The rows of a group lie close to one hidden flat surface of 11 dimensions, which may be shifted away from zero. Surfaces can cross.
In the rows, zero is written as 128.
Known rows, each followed by its group:
[137 108 102 100 169 148 149 126 156 198 106 114 102 112 132 152]
(3)
[136  99  94 184 142 164 134 107  85  78 185 127 129 112  85 100]
(3)
[133 123 128 103 111 105 128 143 131 136 124 132  94 148 141 127]
(1)
[ 90 149 107 129 177 130 112 122 166 152 150 110 156  62  74 112]
(4)
[152 181  78 175 120 171 161  79  60 144 149 158 155 126  48  92]
(4)
[101 137 121 156  59  89 149 167 121 120 105  59 155 113 133  99]
(3)
[159 176 127  82 130 184 153 195 165 122 135  84 135 116 142 116]
(2)
[103 152 126 135  93 152 129 110 105 128 124 142 179 137 163 106]
(0)
[145 148 124 168 116 109 101  71 124 129 101 162 155 175 135 148]
(0)
[125  66 116 154 116 145 198 177 194 120  36 101 126 179  97 170]
(4)
[ 71 162 128  95  85 181  95  96  53 114 169 127 163 116 151  73]
(0)
[133 140 134 114 124 203 119 129 134 112 142 146 162 124 131 146]
(3)
[125 158 109  82 138 155 123 139 137 141 124  59  91 147 177 159]
(2)
[143 116  92 106 126 110 177  97 122 164  99 133 137  46  96 157]
(4)
[117  74 112 129  91 181  75 108 111 111 138 133 122 118  92 124]
(4)
[203 137 132 125 130  93 167  86  90 105 100 153 128 180 138 141]
(2)
[167 121 135 104 130 113 145 161 139 135 157 161 114 140 116  99]
(2)
[117 135 120 125 123 126 121 114 129 150 136 105 162 136  90 150]
(1)
[134 122  97 153 135 162 131 108 130 132 132 169 100 152 110 120]
(4)
[164 142 175 100 144 158  39 150 138 127  87 116  51 108 144  92]
(0)
[213 195 163  85 122 148 135 149 140  99 152 154 219 121 179  75]
(3)
[103 232 122 107  94 240 177 197 151 105 112 114 123 132 106 137]
(3)
[110 106 156 157 140 147 108 114 116 108 138 157 140 158 171 150]
(3)
[110 129 114 182 131 143 160 134 100 151 118 121 109 178 161  99]
(3)
[119 113 178 122 109 111 110 136  93  93 138  93 155 129 116 139]
(2)
[191  80 147  97 121  94 170 167 115 124 122 169  78 160 159  84]
(2)
[126 153 139 115 142 128 112 114 134 140  77  79 152  64 129 133]
(0)
[132 167 134 127 106 103 161 167 128 155 117 138 132 182 178  65]
(3)
[131  66  86 124 109 203 138 165 145  91 134 101  76 115  94 121]
(3)
[145  78 148 185 154 149 156 172 143 134 135 166  96 161 132 150]
(4)
[123 120 124 138 104 106 172 131 127 105 154 173 159 121 140 144]
(0)
[181 110 131 123 103 100 124 114  78 115 143 133  90 128 112 133]
(4)
[130 170 126 121 157  93  85  66 125 167  74  75 144 137 173 135]
(0)
[ 89  39 137  42  47  92  74  90 119 140  50 179 102 104 113  73]
(4)
[100 158 124  68  79  76 106  98 143 163  91 186 102 187 150 138]
(1)
[131 182 191 123 123  74 148 160  87 178 126 153 106 175 159 141]
(1)
[113 122 123 142 112 117 140 147 119 137 123 118 131 176 147  92]
(3)
[108  96 118 197 176 151 135  99 101 103 151 110 127 122 109 171]
(3)
[108 138 125 118  77 127 159 156 115 186 119 133 164 123 188 117]
(1)
[126 108 115 168  91 154 102 129 121  69 124  76 142 132 106 106]
(4)
[136 158 161 135  85 162 113 134  93  93 114 116 135 181 152  96]
(2)
[102 157  96  78 142 156 102  80 133 151 118 122  94 176 146 133]
(0)
[109 134 147 129 145 123 118 128 139 145 140 126 123 166  74 158]
(1)
[143 118 118 122 139 109 138 142 126 147 144 116 117 127 122 123]
(1)
[126 156 159 142 118 123  98 107 129 112 114 145 134 170 144 132]
(0)
[146 110  82  98 133 136 164 130 121 158 147 140  98 107 151 112]
(0)
[162 169 166 172 114  96 165 171 121  72 127 150 145 150 149 102]
(0)
[ 80 110  76 196 162 100 165  86 104 164 143 172  91  78 162 133]
(1)
[143 125 116 138  59 129  99 145 101  64 120 110  63 211  87 109]
(3)
[151 146  58 145 111 150 127  90 120 100 100  99  89 150  63  70]
(4)
[203 118 141 122 120  88 187 128 107 112  88 157 142 138 166 116]
(2)
[130 168 188 108 173  97 138 156 173 170  89 165 132 110 132 150]
(1)
[ 85  98 156 118  60 129  96 104 100 120 115 158 182 131 108 124]
(4)
[186 210 155 173 168  64 142 158 165 114 126 145 138 158 151 122]
(2)
[114 169 181  97  93 147  86 117  71  87 113 128 145  40 114  77]
(0)
[128 150 116 149 130 124 163 129 116 112 160 145 155 152 165 121]
(0)
[180 142 138 106 169 126 147 144 174 123 141 138 128 128 152 160]
(2)
[136 122 106 161 115 162 110  94  90 100 161 124 149 142  86 112]
(3)
[157 122 136 119 155  72 143 135 156 161 139 130 157 123 139 119]
(1)
[ 90 123 175  89  88 114 115 135 112 159 113 159 181 144  96  95]
(4)
[127 130 107  82 164  72 137 105 117 153 148  25 131 120 109 127]
(0)
[146 146 162 113 135 129  90 124 148 106  93 139  96 128 129 158]
(2)
[110  76 132  88 124 108 167 192 130 162 198 135 152  68 139  99]
(2)
[120 130 118 170 141 160 158 153 119 157 133 138 111 154 125  98]
(1)
[153 129 134 111 129 124 113 132 107 136 160 157  77 154 129 114]
(1)
[115 105 131 116 129 142 134 167 170 143 105 133 119 129 129  99]
(4)
[ 65  90 141 203 171 127 164 172 150 149 148 136 160 101 182 119]
(1)
[175 125 172 133 166  86 132 146 136  94 131 127 117 114 146 142]
(2)
[108 114 132 134 116 151 121 164 150 133 139 131 150 162 144  99]
(1)
[160 127 157 129 130 164 119 175 164 131 116 196 116 104 190  95]
(2)

New rows. What belongs after each?
[ 83 124 118 155  57 117 107 124 100 133 136 104 160 149 115 103]
(3)
[117 127 131 144 135 111  91 113 130 114 142 143 128 149  72  90]
(4)
[167 180 121 125 109  80 167 193 155 155 148 154 129  89 106  77]
(2)
[170 164 107  88 112  89 187 163 122 152 129  86 114 108 123 105]
(2)
[142  83 112 193 100 124 120 129  79  97 119  86 101 177 133  97]
(3)
[171 110 110 118 111 108 149 102 127 154 136 202 144 187 119 131]
(2)
[154 139  96 120 168 122 147 103 135 156 157 142  95 185 188 158]
(2)
[122 157 162 130 164  95 137 145 152 152 109 121 121 152  86 156]
(1)
[165 125 153 141 113 186 161 188  98 177 161 129 154 167 104 134]
(4)
[151 162  90 125 129  97 163  72  46 120 156  81 113 165 148 139]
(2)
[144 161 157 104 168 137 118 128 154 150 138 110 193 184 101 128]
(3)
[ 75 144 150 152  71 144  89 138  78 140 149 128 158 106 155 101]
(2)
[122 167 160 156 113  95 130 140 111  67 135 142 122 123 161 153]
(3)
[ 71  78 133 168 113 119  72  85 146  71  99 181 120 153 139 110]
(4)
[130 152 107  92 120 152 107 111 115 135 145 114  92 107 101 144]
(2)
[138 177 132 107 141 114 121 132 200 145 113 109 162 156 111 195]
(2)
[135 135 142 187 122 118 102 137  87  90 175  96 161  96 127  79]
(4)
[108 108 165  95  95 108  87 120 172  86 109 164 138 200  75 189]
(0)
[154 114 138 120 165 115  75 129 150 178 113  69 101 142 163 126]
(0)
[117 108 150  93 114 112 103 137 124 136 140 127 119  85  97 144]
(2)
[173 105 138  83 145 102 168 124  73  83 166 100 134  93 100 136]
(2)
[108 106 134 121 162 109 144 152 166 153 209 132 197 136 143 160]
(2)
[102 147 107 135 148  96 165 136 147 165 115  58 117  89  88 177]
(3)
[158 153 122  91 124  87 120 117 155 142  99 158 109 155 132 109]
(1)
[111 133 127 117 125 157 130 163 170 150 128 136 131 147 135 114]
(4)
[114 164 135 186 178 127 185 126 106 169 123 106 204  41 191 165]
(3)
[108 154 142 132 137 149 123 144 149 136 104 159  97 148 110 126]
(1)
[108 149 124  88  95 132 110  86 125 143 123 207 119 179 124 135]
(4)
[103 153 118 173  77 151 100 112  99  79 124  82 193 137  88  68]
(4)
[119 177 160 171 125  95  92 102 120 116 104 111 150 153 171 167]
(2)
[119  98  97  62  71 160  96 105 134 200  99 211  70  95  90 133]
(2)
[ 82 160 111 147 170 180 198 166 137 138 151 136 109  98 136 135]
(3)
[105 146 108 142 146 144 136 119 162 138 121 142 146 126 101 126]
(4)
[136 100 107 168 135  94 184 119 130 119  83 102 152  72  94 155]
(4)
[176 129 142  91 139 136 141 115 117  83 136 114 143 175  84 148]
(2)
[165 207 145 154 150  42 128 124 153 130 123 132 148 105  90 155]
(2)
[155 157 155 151 154  80 110 134  90  98 182 139  88  74 118  98]
(2)
[180 202 106 145 157 164 151 140 179 140 131 162 144 156 187 133]
(2)
[149 108 147 133 160  98 127 120 106 121 171 160 113 103 159 129]
(2)
[146 101 137 134  89 141 145 147  65 130 148 167 109 169 191  63]
(2)
[101  90 137  81 137 117  88  97 134 191 182 180 131 172 116 158]
(1)
[110 125 112  92 129 119 157 115 117 130 148 148 127 106 151 137]
(0)
[129  97 134 110 122 140 109 114 128 143 149 160 136 179 135 102]
(3)
[112 165 123 141 136  76 139  87  69 138 131 159  52  89 123 174]
(1)
[182 122 155  94 126 119 111 133 113  83 110 124  69 178 101 126]
(2)
[130 112 118  93 152  93 122 117 146 122 154  86 118 130  68 173]
(0)
[146  79 112 115 161 102 149 137 113 209 184 120 106 141 135 144]
(1)
[124 133 122  86 114 137 131 118  93 134 142  92 110 101 129 144]
(2)
[157 106  97  74 171 118 154 110 111 139 177 119  83 128 127 157]
(2)
[146 141 130 100 122 157 139 129  99 111 145 121 143  78 119 124]
(2)
[175 156 149 124 145 116 131 155 130 102 141 126  88 165 138 106]
(2)
[128 131 113  60 100 162 150 193 159 168 128  95 114 114 149 117]
(2)
[168 101 181 113 190  95 134 127 130  57 171  94 145 183 122 174]
(2)
[175 148  78 101 119 145 137 111 131 166 108 139 100 156  87  97]
(1)
[184 135 135 107  93 155 128 173 141  74 113  92 128 119 121 117]
(3)
[127 124 132 113 152 148 109 103 138 138 126 136 116 106 174 184]
(2)
[172 133 109 131 131 139 129 139 114 117 162 109  95 125 141 147]
(4)
[179 112 130  74 142 118 161 125 159 148  72 143 121  53 176 176]
(2)
[135 180 123 115  86 148  88  93 111  82 118 173 101 149 113  92]
(1)
[158 101 139  94 190 107 144 174 206 171 100 121  86 129 100 142]
(1)
[166 199  86 133 149 110 156 108 112 142 153 107  98 169 172 133]
(2)
[125  42 122 150 121 140 116 147 169  89  91  69 115 122  87 186]
(4)
[154  98 144 173 143 123  93  76  93 164 111 102 188 202 149 130]
(3)
[ 94 164 168 146 142  95  66 162 134 131 157  96  68 102 167 119]
(2)
[101 132 122 112  94 123 158 186 121 168 166 103 160 137 168 102]
(2)
[152 122 163 136 169 107 121 132 125  96 158 131 123 150 160 140]
(2)
[111 160 125  96  73 105 118  94  72 122 118 111  90  87 114 180]
(1)
[ 93 117 178  80 158 167 129 189 202 135 128 110 195 171 143 150]
(3)
[178  95 128 135 175   8 172 106  82 129 201 139  92 201 122 123]
(2)
[117  83 162 120 123 138 110 159 147 128 166 157 141 183 139 129]
(2)
[141 140 133 133 156 180 131 148 151 150 124 145 130  95  88 127]
(1)
[123 142 142 152 146 144 134 121 118 150 126 117 182 162 143 133]
(3)
[159 198 144 150 159 133 125 150 120  98 156 110 116 126 154 114]
(2)
[ 95 179 102 105 132 146 105 166 134 170 188  97  62 126 154 104]
(2)
[136 165  84  52  93  87 112  61 113 137 108 142 104 111 104 115]
(4)
[146 131 160 124 149 116 140 157 110 169 159 115 160  99 129 145]
(1)
[131 116  97 144 109  98 176 125 150 154 119  99 198 161 116 161]
(0)
[140 112 121 129 120 144 127 155 143 148 129 120 129 168 161 116]
(0)
[110  79 103 121  86 100 158  99 143 114  31 134 131 129  84 118]
(4)
[161 160 129 103 109  89 162 156 131 167  93 121 105 150 158 104]
(1)
[184 144 118  65 101 122 118 134 142 112 134 135 129 125 103  94]
(3)
[115 185 140 126 122 157  90 120 100 104 128  73 101 139 162 134]
(2)
[127  96  90  67 107 122 167 143  83 182 175 135 104  70 114 100]
(2)
